The same things were measured in two ways. Each way mixes the same 12 hidden numbers, adds some noise and spreads widely along 7 directions of its own, which tell nothing about the thing.
In the rows, 128 means zero.
Some things both ways: the first way, then the second way.
[116 160 119 145 134  99 149 135 112 111 110 129 105  92  94 106 137  46
 114 132 151]
[129 122 197 115  54 189 110 151 102 106  61 134 135 125 148 178 142 142
 160 116 128 156 132 107  40 129 116 169 102  86]

[129 131 148 111 143 124 115 121 108 160 128 110 147  94 120 114 182 138
 120 144 145]
[115 171 158 110 122 140 153 150 121 151  81 196 105 141 126 142  84 183
 174 114 138 152 147 179  64  90  86 152 121 151]

[158  66 166 103 157 138  59 168 145 129 168 130 149 136 206 101 129 226
 142 137 113]
[106 148 155  79  89 124 136 139 123 169 125 187  81 115 143  85  33 190
 169  74  76 145 167 172  95  92  78 115 120 134]

[123  87 173 131  98 174  89 149 143  98 147 119 167  87 152 142 144 150
  67 108 172]
[124 127 122  91 131 131 156 125 150 123 193 129 115 156 104 111 167 131
 151 116 150 100 122 162 122 160 168 136 178 115]

[126 129 147 108 108 156  84 141 146 110 144 147 142  93 144 127  92 129
  59 126 183]
[113 108 118 157 165 105 118 140 130 160 143 120  84 127 154 103  66 116
 113 112  77 119 165 119 117  97 125 148  99 152]

[128 145 119 130 124 138  91 161 141 139 166 170 143  71  92 117 133 124
  84 181 156]
[128 126  89 116 117 118 160 144 117 133 169 126 149 134 125 101  96 141
 144 139 106 155 120 148 149  96 134 141 143 134]

[136 118 100 155  87  97 165 125  89 143  69 141 139 137  90 133 124  80
 106 156 135]
[102  62 142 134 120  93 116 139 135 162 199  73  99 113 166  64 101 120
 138 101  28 113 140  70 186 121 125 138 154 157]

[ 65 181 111 149 110 158 149 121  93  90 172 183 149 151 137 144 130 102
 137 148 144]
[101  93  91 178 141  62 110 146 115 127 139 111 154 136 164  93  99 147
 102 145 123 124 139 115 149 102 157 101  99 131]

[142 185 108 141 163 127 131 123 115 156 162 146 136 139  83 153 103  64
 155 141 167]
[105 153 121 152 127 137 121 111 118 147 109 149 110 112 126 130 130  99
 119 119 138 125 130 150 123 112 124 143 128 157]

[110 135 146 105 142 138  88 126  99 113 138 148 134  97 135 112 143 152
  68 103 176]
[114 145 125 138  95 128 133 151 144 150 156 135  84 139 130 144  75 166
 148 123 111 130 140 157 113 133 110 171 116 148]

[151  63 142 132 144  84 118 123 145 121 190 106 128 136 132 124 103 142
 138 125 108]
[ 49  78 167 158 125  98  86 155 107 123  84 117 151 150 134 126  87 153
 144 156 114 149 145  85 110  82 139 104 106 134]

[ 95 125 141 139  98 143 162 138  81  98 110 122 141 120 120 139 150 102
  45 107 150]
[104  83 130 137 113 162  88 148  97 133 126 112 116 103 108 148 169 112
 139 177 153 106 138 111  98 117 143 143 125 131]

[ 82 213  85 137 141 130 176 102 130 146 150 158 129 138 105 160 115  95
  98 126 162]
[108 149 154 104 103 155 144 151  90 115  90 177 136  86  98 154 144 150
 160 121 148 182 150 134  89 111 100  94 129 138]

[ 96  77 143 103 107 176 125 135 159 103  97 127 118 113 204 123 142 184
 130 107 147]
[163 132  95  92 130 107 143 146 116 139 147 186 106 136 127 111  48 158
 108 142 126 149 159 194  88  85 133  83 128 113]

[151 183 156 141 112 144  82 100 153 153 171 126 177 129  73 157 128  94
  96 106 183]
[136 162 113 135 153 102 155 126 117 159 113 153 126 116 126 109 138 144
 117 138 150 118 123 144 136 121 139 114 141 153]

[ 93 111 139  89  81 159 164 120  68 133 119 107 139 102 120 149 176 125
  76 124 118]
[ 96 112 102 131 144 122 126 125 133 159 157 123  82 152 132 114 120 137
 143 147 136  75 111 150 144 104 152 135 125 146]

[119 177 144 158  77 220 114 168 146 151 116 117 149 147 119 126 117 106
  52  91 160]
[169 176 152 111 110 142 156 126 127 155  96 166  97 128 137 136 100 140
 136 123 132 123 123 172  90 120  86 165 171 147]

[105 182 121 148 112 170 176 116  99 160 101  98 147 154 151 162 115  72
 135 124 154]
[121 133 122 140 145 113 149 110 138 118 145  93 115 140 127 106 118 117
 117 115 138  84 126 126 146 152 136 127 160 111]

[ 82 122  92 143 126 142 143 183 121  69 113 175  99  55 150 108 127  89
 111 127 144]
[139 126  98 121  88 132 122 118 157 118 199 100  74 134 152 120 132 129
 125  99 115  93 133 174 130 136 135 144 140 105]

[111 127 172 161  85 121 145 137 146  89  91 109 114 121 129 108 131  93
  86 135 141]
[174 113 118 122 137 144 148 122 130 170 159 135  38 116 176 113 135 116
 119  88 126  51 142 127 115 143 122 188 121 122]

[149 130 133 110 134  99 132 113 101 167 119 101 147 103  91 110 168  88
 148 137 147]
[ 87 153 151 125 148  93 157 111 160 159 132 157  94 159 155  81 112 156
 157  55 115 105 135 151 141 111 120 142 137 153]

[120 108  90  39 153 120  79 138 116 110 153 177 105 102 127  26 120 132
  41  84 185]
[133 204  71 188 145 107 154  97 137 201 135 133  90 133 139 122 110 109
  94 148 151  71  82 172 177 155 140 189 129 191]

[106 139 140 120 205 115 159 110 108 140 147 100 102 155 158  81 131 122
 175 155 135]
[106 128 121 183 145 135 121 124 122 131 101 136  97 143 149 151 120 112
 125 117 171  95 145 133  94 116 120 204 100 126]

[120 159 116  82 178 112 130  78 112 160 144 142 140 161 117 114 134 133
 131 112 150]
[109 183  82 151 166  90 170 115 121 177 143 151 108 104 122 104 126 146
 124 129 145 115 117 146 175 126 138 122 134 174]

[111 128 130 142 143 145 109 132 123 133 143 152 121 162 155  78 116 153
 117 170 155]
[171 102 133 113 112 172 117 131  99 183 142 158  54  84 167 109 134  86
 123  98 106  76 149 136  90 127 101 196 128 145]

[150 146 164 125 100 146 117 108 104 163  88 103 166 127 130 154 148 104
 157 150 152]
[133  84 127 118 122 111 135 147 118 121 145  82 165 137 131  93  94 132
 117 144  90 145 137  90 134 120 161 118 136  88]

[112 155 165 152  92 152 114 154 110  66 155 179 161 150  94 159 154 110
 101 121 141]
[132 145 118 116  92 135 115 166  85 179  86 211 140  88  98 142 113 164
 127 184 151 185 144 168  90  75 123 115 107 176]

[139 115 124 111 252 138 124 126 158 151 188 104  93 202 171  83  68 171
 129  73 151]
[ 46 155 196 147  87 125 126 118 129 100 100 156 121 149 156 148 114 155
 183  57 128 157 134 119  86 140 102 161 134 117]

[115  94 141 117 138 123 118 141 154  98 144 121 125 106 167  98 139 127
 127 125 120]
[130  97 124  81 130 104 152 119 142 157 208  93  94 145 153  62  76 154
 141 100  67  99 135 103 145 136 169 137 153  68]

[ 92 155 155 125  92 182 126 111  83 116 105 120 144 152 147 133 149 124
  87  79 160]
[173 135 117  77  66 145 168 156 150 173 187 114  95 135  80 127  76 172
 126 161 106 130 125 147 150 166 132 159 159 120]

Other things, the second way, with their names:
(305): [ 93 126 148 137 101 115 169 134 129 105 129 125 141 146 152 118 116 155
 153  67 127 142 134  94 138 148 125 151 116  95]
(378): [130 157 140 118 141 130 156 145 115 138 106 189 105 118 117 133 144 152
 151 110 168 115 145 172  89 127  99 120 142 165]
(367): [120 138 149  98 111 138 142 122 139 166 137 116 102 136 120 113 130 144
 142 124 108 107 115 120 133 144 153 134 141 123]
(288): [128 104 119 108 141 104 130 139 114 127 132 129 124 110 163  84 162 160
 148 115 119 108 140 136 119  77 138  76 117 122]
(178): [136 128 143  95  95 136 162 140 119 122 130 148 146 137 116 126 135 143
 138 115 134 151 121 128 121 142 144 116 146 109]
(244): [106 138 129 142 122 136 132 151  81 105  56 146 183 120  89 146 104 129
 127 177 162 167 128 141 105  94 112  85 127 140]
(142): [ 90 122 121 156 148 102 111 109 174 110 159 108  89 187 152 125 121 127
 128  98 136  97 139 160 108 103 161 157 123 114]
(108): [110  98 158 130 138 132  93 118 104 144 120 138  95 115 196  99 159 111
 143  83 103  87 142 112  76 111 144 140 108 117]
(307): [167 134 140 187 127 120 139 112 143 131 123 104  95 157 189 141 161  82
  91 101 152  47 101 119 122 197 130 208 148 140]
(254): [179  82 127  90  89 145 113 148 141 178 189 129  46 104 124 106  94 130
 114 140  92  96 166 150 123 115 102 160 162 142]
(382): [131 129 133 105  77 123 152 142 119 137 184 117 119 116 158 110 123 166
 175 112  89 132 109 129 142 140 109 154 170 130]
(138): [ 73 138 159 143 133  85 142 139 129 125 103 130 160 173 152 107  79 170
 153 107 101 149 119 117 119 118 143 115 115 130]
(205): [127 121 174  77  79  90 155 173 171 159 122 121 109 175 169  90  65 252
 177  92  47 150 131 134 131  74 120 102  91 125]
(125): [126  95 110 136 132 128  98 176 100  96 147 110 133  83  97 152 111 141
 136 189 119 178 182 131  82  74 107 104 142 133]
(386): [102 114 188 111  81 123 129 160 113 107  68 160 179 156 104 159 102 177
 141 149 150 201 140 100  81 113 149 108 128  92]
(23): [116 154 135 156 133 153 128 100 119 151 115 150  73 123 147 143 110  86
 113  87 140 101 143 128  90 154 132 196 109 118]
(191): [106 176 118 109 172 100 146 117 137 184 109 179  80 147 141  98  73 194
 162 127 138 107 144 182  92  62 130 138 120 131]
(29): [108  99 192 117  97 129 123 136 117 125 108 134 113 115 181  99 125 137
 151  51  86 128 155  87  98 130 105 134 118 108]
(120): [122 142  92 146 143 112 132 129 144 172 151  91  81 116 136 103 108 153
 122 135 111  83 135 138 156 113 132 139 108 142]
(175): [ 59 103 150 141 144  93 117 127 128 147 118 110 143 149 128  89  89 139
 137 127  94 137 134  92 147  97 156 109 123 133]
(215): [111 123 150 139 138 133 118 140 121 156 104 140 114 139 126 129  72 127
 130 135 113 142 157 121  81 107 126 178 119 128]
(90): [ 89 115 179 123 131 122 134 145 115 118 121 131 127 148 130 136  97 151
 171 122 121 140 144 102  82 133 123 150 156 108]
(348): [116 132 156  86 109 121 163 151 128 126 111 147 151 151 126 107 119 177
 159 102 114 145 125 136 114 122 140  85 120 118]
(180): [157 110 121  85  69 153 160 131  99 135 144 173  97  94 165 105 189 144
 146  72 156  88 121 142 133 139 112 120 127 114]
(78): [100 120 139 179 144 121 108 134 122 141 101 111 100 141 169 132  81 118
 130 118 104 114 142 115 103  96 111 180  98 141]
(130): [128 153 146 114  92 157 144 135 138 119  97 173 113 107  91 144 161 136
 123  91 180 145 168 162  96 136 107 124 119 125]
(229): [159 135 111  99 114 179 145 149 128 167 119 134 110 114  49 155 144 123
 116 193 165 133 133 149 118 119 146 157 138 142]
(83): [108  73 115  95 121 145 119 150 106 126 155 140 122 119 121 111 153 132
 156 134 126 130 146 135 111  80 149 107 118 124]
(176): [136 125 156  99 108 162 139 139 143 139 141 121  89 136 112 133  87 136
 146 108 108 134 164 129  83 128 120 188 132  93]

Some of these things the first way, each followed by its name:
[155  89 160 181 129  68 147 144 153 106 125  96 142 102 122 145 147  98
 123 150 126]
(90)
[103 139  97 152 144 100 153  91 121 144 133 118 131 111 109 103 136  94
  87 128 196]
(378)
[112 189 148 124 130 140 119 130  97 147 118 123 156  74 126 130 173  89
 130 145 164]
(176)
[ 81 107 113 167  72 124 194 135  98  73  96 118  93 109 107 115 112  23
 116 109  88]
(205)
[103 118 164 149 119 151 190 173 108  76 113  82 134 121 141 132 168  57
 118 101  92]
(191)
[128 145 176 118 166 165  62 145 174 117 195 133 137 142 190 104  83 177
 121  90 175]
(130)
[102 113 115 136  79 107 162 126 106  93 117 138 132  92 124 142 133  73
 122 154 132]
(348)
[119  66 129 150 136  76 202 161  95  56  57 108  88 123 169 103 105  46
 138 128  94]
(120)
[ 91  96  88 123 163 135 141 110 153 139 160 132 107 133 162  83 103 143
 130 134 122]
(288)
[131 114 139 161  94  81 111 159 131  85 152 172 160  76 110 140 158  84
 149 200 111]
(108)
[ 83 162 112 154 139 119 180 107 104 108 160 135 120 134 120 136 112  51
 174 153 122]
(229)
[121 144 135 115 108 126 107 115 148 133 153 140 139 110 115 135 142 134
 115 134 156]
(178)
[ 86  97  82  82 138 134 119 131 138 105 189 160 115 106 157  73  96 143
  69 108 156]
(138)
[109 104  89  78 123 164  90 157 170 144 180 145 113 103 178  81  81 186
  30 105 170]
(244)
